There are 9 hidden switches. A switch that is on adds its own fixed numbers to the row, and there is some noise. The rows also spread widely along 10 directions, which tell nothing about the answers.
(in the rows, 128 means zero)
Known rows, each followed by its switches (1 for on, 0 for off):
[117 114 143  56 145  99 218 114 105  88 138 178 129  88 205 110 101 215
 141 142 114 168 135] | 0 0 0 0 1 1 1 1 0
[119 147 105 110 135 100 180 103 117 147 110 196 117 124 155 130 142 167
 157 133 136 115 153] | 0 0 1 0 1 1 1 1 1
[142 176 138 114 115 118 120 106 144 141 161 108 108 135 145 123 106 144
 131 103 134 119 122] | 0 1 1 1 1 0 0 0 1
[156 121 165  99 178 138 164 106 198 176 113 160 164 149 121  97 131 159
 103 147 195  89 189] | 0 0 0 1 1 0 1 1 1
[134 137 107 107 128 115  99  80 127 130 166 113 133 114 161 153 132 138
 143  94 129 131 149] | 0 1 1 1 1 0 0 1 0
[144 123 134 119 164 128 145 123 130 119 132 141 124 109 134 135 129 159
 140 127 126 133 118] | 0 0 0 0 1 0 1 1 0
[164 195 145 182 103 144  90  96 184 156 118 108 105 123 134 157 112 133
  51 141 102  62 155] | 0 1 0 0 1 0 0 0 1
[129 133 138 131 119 131 135 138 143 119 138 110 126 156 145 104 105 141
 129 144 144 138 102] | 1 0 1 0 0 0 0 0 0
[ 80 176 145 126 128 163 107 111 126 107 164 149 106 160 129 114 141 115
 143 102 132 118 132] | 0 1 0 0 1 0 1 1 0
[116 141  98 126 132 120 130  92 126 143 134 168 129 120 138 130 154 169
 157 138 132 142 164] | 0 0 1 1 1 0 1 1 0
[109 130 145  83 142 142 137  91 146 105 166 122 107 171 167 110 110 154
 164  91 180 136 120] | 1 0 1 1 0 0 0 1 1
[150 174 126 134 103 122 110 122 124 122 160 106 130 110 123 142 138 110
 143  97 128 139  87] | 0 0 0 0 0 0 1 1 0
[179 115 198 121 164 156 161 125 206 156 130 142 186 162 112 136 140 102
  74 145 161  46 140] | 1 0 0 0 1 1 1 0 0
[137 155 131 122 137 138 122 101 125 123 149 125  95 142 125 160 135 126
 148  76 149 103 106] | 0 0 0 0 0 0 1 0 1
[169 122 166 155 151 139  88  99 196 120 157  67 132 149 133 159 112  99
 140  65 162  85  86] | 0 0 0 0 1 1 1 0 0
[110 170 105 166 104 144  84  84 111 107 154 122  88  92 151 137 123 188
 140 123  89 149 128] | 0 0 0 1 1 0 0 0 0
[171  95 128 116 159  88 154 126 177 146 118 115 169 121 156 105 112 153
 148 129 178 138 131] | 0 0 1 0 1 1 1 1 0
[102 136  69 125 124 111  73  60  94  83 164  81 119  87 203 142  88 169
 175  70 150 198 141] | 0 1 0 0 1 0 1 1 1
[126  81 160  95 204 133 175 131 156 139 110 162 128 159 137 119 120 153
 126 143 149 103 154] | 0 1 0 0 1 0 1 0 0
[132 125 119 167 176 132 122 119 128 130 116 129 100 135 121 165 118 134
 133 124 121 109 105] | 1 1 0 0 1 0 1 0 1
[131 175 104 161 109 101 101 123 133 130 122 103 118 121 152 123  89 130
 131 127 118 143 108] | 0 1 1 0 1 0 0 1 1
[131 132 127 143 179 161 115 112 102  75 177 105  90 117 121 177 136 159
 149  94 109 145  84] | 1 1 1 1 1 0 1 1 0
[135  74 100  89 168 153 109 103  84  93 157 115 221  84 154 143 115 116
 114 126 151 164 142] | 0 0 0 0 1 0 0 1 0

New rows. What belongs after each?
[ 98 165 154 162 122 143 110 100 195 126 116 125  77 179 172 110  68 184
  99 149 108  92 151] | 0 1 1 1 1 0 0 0 1
[121 108 133  97 169 138 159 139 116 111 132 152 120 132 129 118 130 139
 142 125 141 138 110] | 0 0 0 0 0 0 0 1 0
[121 189 127 155  97 152 127 124 122 149 128 163 105 146 101 116 146 120
 114 146 130 100 127] | 1 0 0 0 0 0 0 0 1
[ 77 116 118 165 169 139 133 119 133 141 106 198  80 170 102 130 163 127
 191 115 140  94 128] | 0 0 0 0 1 1 1 0 0
[158 145 110 173 151 129  96 134 127 117 156  80  84  88  98 132 139 153
 168  88 138 167  73] | 0 0 0 1 0 0 0 1 0
[133 115  98 148 181 101 138 138 122 148 110 150  98 100 109 136 146 148
 173 122 132 149 120] | 0 1 0 0 1 0 1 1 0
[145 169 123 185 121 154 101 129 148 141 118 125 137 104 109 110 132 147
  87 165 122 121 139] | 0 0 0 0 1 0 0 1 0
[120 120 114 119 119 122 125  97 145 139 123 132 189 128 173  86  92 143
 117 144 174 134 173] | 0 0 0 0 1 1 0 0 1
[ 93 127  66  92  90  98 106  78 109 129 144 137 165 106 191  80 116 157
 171 123 182 199 187] | 0 0 0 0 0 0 0 1 0
[159 176 120 104 132 129 186 153  79 133 145 167 111  77  92 126 180 152
 130 135 120 150 104] | 0 0 0 0 0 0 1 1 0
[145 131 109  89 147 114 135  96 115 158 148 133 137 112 134 139 135 150
 134 107 156 127 159] | 0 1 1 1 1 0 0 0 1
[136 164 138 156 145 116 126 132 173 154 110 134 104 158 111 100 119 122
 166 110 165 112  98] | 0 0 0 0 1 0 1 1 1
[156 140 159 118 133 128 147 147 152 109 126  95 156 141 152  95  64 148
  97 152 136 133  86] | 0 0 1 0 1 0 0 0 1
[142 182 115 168 121 132 103 116  88  91 173 104  81  73 125 189 142 113
 136  71  64 128  63] | 0 1 0 0 1 1 0 1 0
[142 185 116 163 114 186  95  94 111 149 138 148 167  93 100 131 152 146
  58 159 122 104 187] | 0 0 0 1 1 0 0 0 1
[144 174 160 114 154 189 113 124 133 133 190 120 166 134  77 113 170  89
 109  95 169 110 139] | 0 1 0 1 1 0 1 1 0
[161  59 122 161 205 127 162 126 161 158  62 163 154 103 134 160 110 168
  80 180 128  87 163] | 0 0 0 0 1 1 0 0 1
[133 100 127 118 183 149 129 119 105  93 156 112 120 106 133 131 123 155
 156 104 149 160  93] | 1 0 0 0 1 0 0 1 0
[180 158 120 101 126 162 129 130  92 127 167 107 205  81 103 129 141  96
  77 119 162 144 123] | 0 0 0 0 0 0 0 1 1
[135 123 157  49 141 117 219 108 120 136 126 201 156 145 169 147 125 157
 107 144 126  81 155] | 0 0 1 0 1 1 1 0 1
[163 135 145 133 143 124 183 132 124 112 116 157 135  77 145 177 111 164
  70 156  63 102  99] | 0 0 0 1 0 1 0 1 1
[134 150  86 103 104  72 130  79 136 145 135 146  99 104 180 128 133 184
 189 111 147 156 153] | 0 0 1 0 1 0 1 1 0
[176 113 124 110 180  94 176 129 142 176  90 163 114 109 123 169 142 146
 108 135 125  85 147] | 0 1 1 0 1 0 0 1 1
[124 133  95 211 156 114  80 111 147 139 113 127  85 118 113 171 147 107
 169  96 113 112 110] | 0 1 0 0 1 1 1 1 0
[146 143 130 155 179 192 100 129 105 111 155 132 142 114  68 157 172 101
 123 104 140 114 103] | 0 0 0 0 1 0 1 1 0
[167 117 168  65 174 177 136  98 123 111 197 108 171 135 116 140 149 119
 121  81 189 112 122] | 1 0 0 0 1 0 1 0 0
[121 160 106 151 118 146  96 101  89 112 161 133 101 110 118 146 150 135
 156 109 116 134 105] | 1 0 0 0 1 0 0 0 0
[158 154 120 113 113 126 155 126  99  96 159 118 140  99 142 149 131 148
 123 138 111 159  85] | 1 0 1 0 0 0 1 1 0
[110  89  99 115 178  91 160 106 134 140 119 160 104 120 166 116 132 174
 195 110 169 159 155] | 1 1 0 0 1 1 1 1 0
[134 105 115 104 169 122 139 113  94 135 127 152 131 118 124 153 128 128
 155 109 144 120 116] | 0 0 0 0 1 0 0 0 1
[ 87 122 197 101 148 168 151 134 160  53 141 133 115 186 180 116  65 147
 113 135 105 112  80] | 0 0 0 0 0 0 1 1 0
[136 187 112 125 127 161 149 143  72 117 164 143 124  74 100  75 158 168
 128 132 140 181 123] | 0 0 0 0 1 0 0 1 0
[192 144 120 156 159 137 139 138 134 125 115 101 167  65 120 122 107 176
  78 161 134 157 121] | 0 0 0 0 1 0 1 1 1
[ 98 118 124  66 121  88 177 131  91 140 125 197 139 147 145 123 131 103
 168 137 122 128 108] | 0 0 0 0 0 0 0 0 0
[138 144  97 144 166 125 128 140 109 147 127 129 124 112  94 105 139 132
 155 116 168 153 123] | 0 1 0 0 1 0 1 0 1
[113 139 120 154 165 178 110 128  87  82 152 125 136 111 118 143 133 130
 112 140 106 148 115] | 1 1 0 0 1 0 1 1 0
[167 150 122 141 147 131  94 105 139 114 152  69 122  88 146 147  97 143
 105  88 138 140 116] | 0 1 0 0 1 0 0 1 1
[153 161 113 147 114 114 144 106 170 183 105 162 117 122 132  95 156 183
 121 168 157 115 188] | 1 0 1 0 1 0 0 1 0
[145 131 183  87 145 146 163 114 169 119 141 146 139 148 156 115 113 149
  94 143 132  92 130] | 1 0 0 0 1 0 0 1 0
[166 180 116 157 133 148 128 131 122 147 130 134 144  93  91 113 150 142
 107 137 154 138 134] | 0 0 0 0 1 0 1 1 1
[107 138 115 116 150 172 123  96 112 117 140 133 134 130 161 105 105 181
  93 136 161 138 194] | 0 1 1 0 1 0 0 0 1
[ 47 115  63 137 125 106 119  88  70 104  97 198 143 138 189 142  91 171
 173 182  83 168 143] | 0 0 1 1 1 0 1 0 1
[147 127  79 164 123  87  84 121  98 132 121 107 155  82 127 164 125  90
 163 124 102 154  75] | 0 0 0 0 1 0 0 1 0
[111 200 153 132 116 174 121 131 108 126 171 155  93 149  88 118 164  98
 113 117 111  95 114] | 1 1 0 0 1 0 0 0 0
[ 61 175 128 127 104 135 137  76 129 113 136 175  72 158 179  85 109 211
 172 138 133 143 153] | 1 0 0 1 1 0 1 0 1
[147 139 162 106 130 130 122 111 149 106 164  93 150 139 153 130  89 103
 130  85 154 105  84] | 0 0 0 0 1 1 0 0 1
[150 111 166 136 184 161 147 142 197 149 112 144 179 169  97  97 124 138
  95 176 166  97 148] | 0 0 1 1 1 0 1 1 0
[107 105 105 155 171 162 126 137 100 115 124 163 139 131 118 163 155  99
 109 135 112 110 139] | 0 1 1 0 0 1 0 1 0
[143 172 121 126  81  87 120 130 124 127 144 102 125 115 159 104  92 142
 150 138 114 158  85] | 0 0 1 0 1 0 0 0 0
[143 134 118 167 196 176 115 129 130 121 129 115  90 107  93 119 133 169
 136 103 171 138 119] | 0 0 0 0 1 0 0 1 1
[128 160 119 137 113 118 129  95 122 110 139 141 113 124 165 152 128 161
 143 136 100 132 115] | 1 0 1 0 1 0 1 1 0
[117 172 126 172 113 106 119  97 167 156 124 152  90 142 133 119 125 148
 166 112 136 103 125] | 0 0 0 1 1 1 1 0 1
[212 180 109 178 119 128  97 117 116 116 153  48 108  40 125 157  98 173
  97 109 110 153  82] | 0 0 0 0 1 0 0 0 1
[ 92  97  99  87 166 125 143  86  75 109 144 175 139 114 161 153 136 129
 178  81 151 138 142] | 0 0 0 0 1 1 0 1 1
[116  75 163 107 187 129 170 138 130  74 140 131 140 126 164 121  84 157
 153 137 113 149  60] | 1 0 0 1 1 1 0 1 0
[141  89 124 138 175 123 164 143 134 116 107 134 135 124 139 136 109 131
 136 125 145 129  88] | 1 0 0 0 0 1 0 1 1
[107  86 141 102 223 144 181 127 146 134 110 188  76 148 131 111 138 192
 153 132 152 120 163] | 0 1 0 0 1 0 1 1 0
[153 147 137  88 160 105 170 113 131 160 132 164 116 122 123 150 149 117
 142  99 145  97 131] | 0 1 0 0 1 0 1 1 1
[127 168 171 120 120 218 109  86 146  99 188 132 168 159 132 142 153 110
  64 111 143  64 158] | 1 0 1 0 1 1 0 1 0
[154 100 108 152 166 137 110  93 152 117 129  87 146 103 173 143  95 167
 102 112 160 133 157] | 1 1 1 0 1 1 0 1 1
[111 116 118 131 150 140 117 123 133 122 120 145 161 150 139 116 121 123
 134 147 143 128 132] | 0 0 1 0 1 0 0 1 0
[120 153 122 130 139 149 115 122 117 114 139 121 158 127 135 118 111 117
 112 122 145 137 135] | 0 1 0 0 1 0 1 1 1
[117  65 125 134 201 164 131  93 141 129 114 166 117 131 131 165 140 184
 108 146 132  98 183] | 0 0 0 1 0 0 0 0 0
[124 171  78 190  94 114  63 102 110 134 129 121 139 101 121 149 142  98
 159 126 109 148 104] | 0 0 0 0 1 0 1 1 0
[122 113 112 144 149 117 115 121  95  95 130 130 137 111 136 181 109 108
 153 135  81 132  64] | 0 0 0 0 1 0 1 0 0
[ 92  36  95 113 167  76 106  99 157 130  85 138 189 159 185 106  72 128
 191 156 171 159 141] | 0 0 0 0 1 0 1 0 0
[148 121  98 140 158 120 163 138  94 125 108 156 111  63 138 168 134 175
  88 162  74 141 143] | 0 1 0 0 0 0 0 1 0
[121 129 121 110 143 156 122 116  98 103 154 129 143 108 142 105 118 156
 130 130 140 157 137] | 0 0 0 0 1 0 0 0 0
[130 112 141 159 156 131 109 110 161 121 117 116 142 158 141 158  96  95
 142 108 136  87  89] | 0 0 0 0 1 1 1 0 1
[132 143 118 124 180 167 121  97  96 126 151 155  85 117  97 173 171 131
 147  70 144  97 124] | 0 0 0 0 1 0 0 1 1
[167 170 144 137 142 149 106 114 135 108 164  89 114 108 114 148 118 122
 124  78 141 114  77] | 0 0 0 0 1 0 0 1 1
[140 105 132 120 206 148 151 129 141 127 124 129 123 106 128 110 105 185
 109 134 156 145 149] | 0 1 0 1 1 0 0 1 1
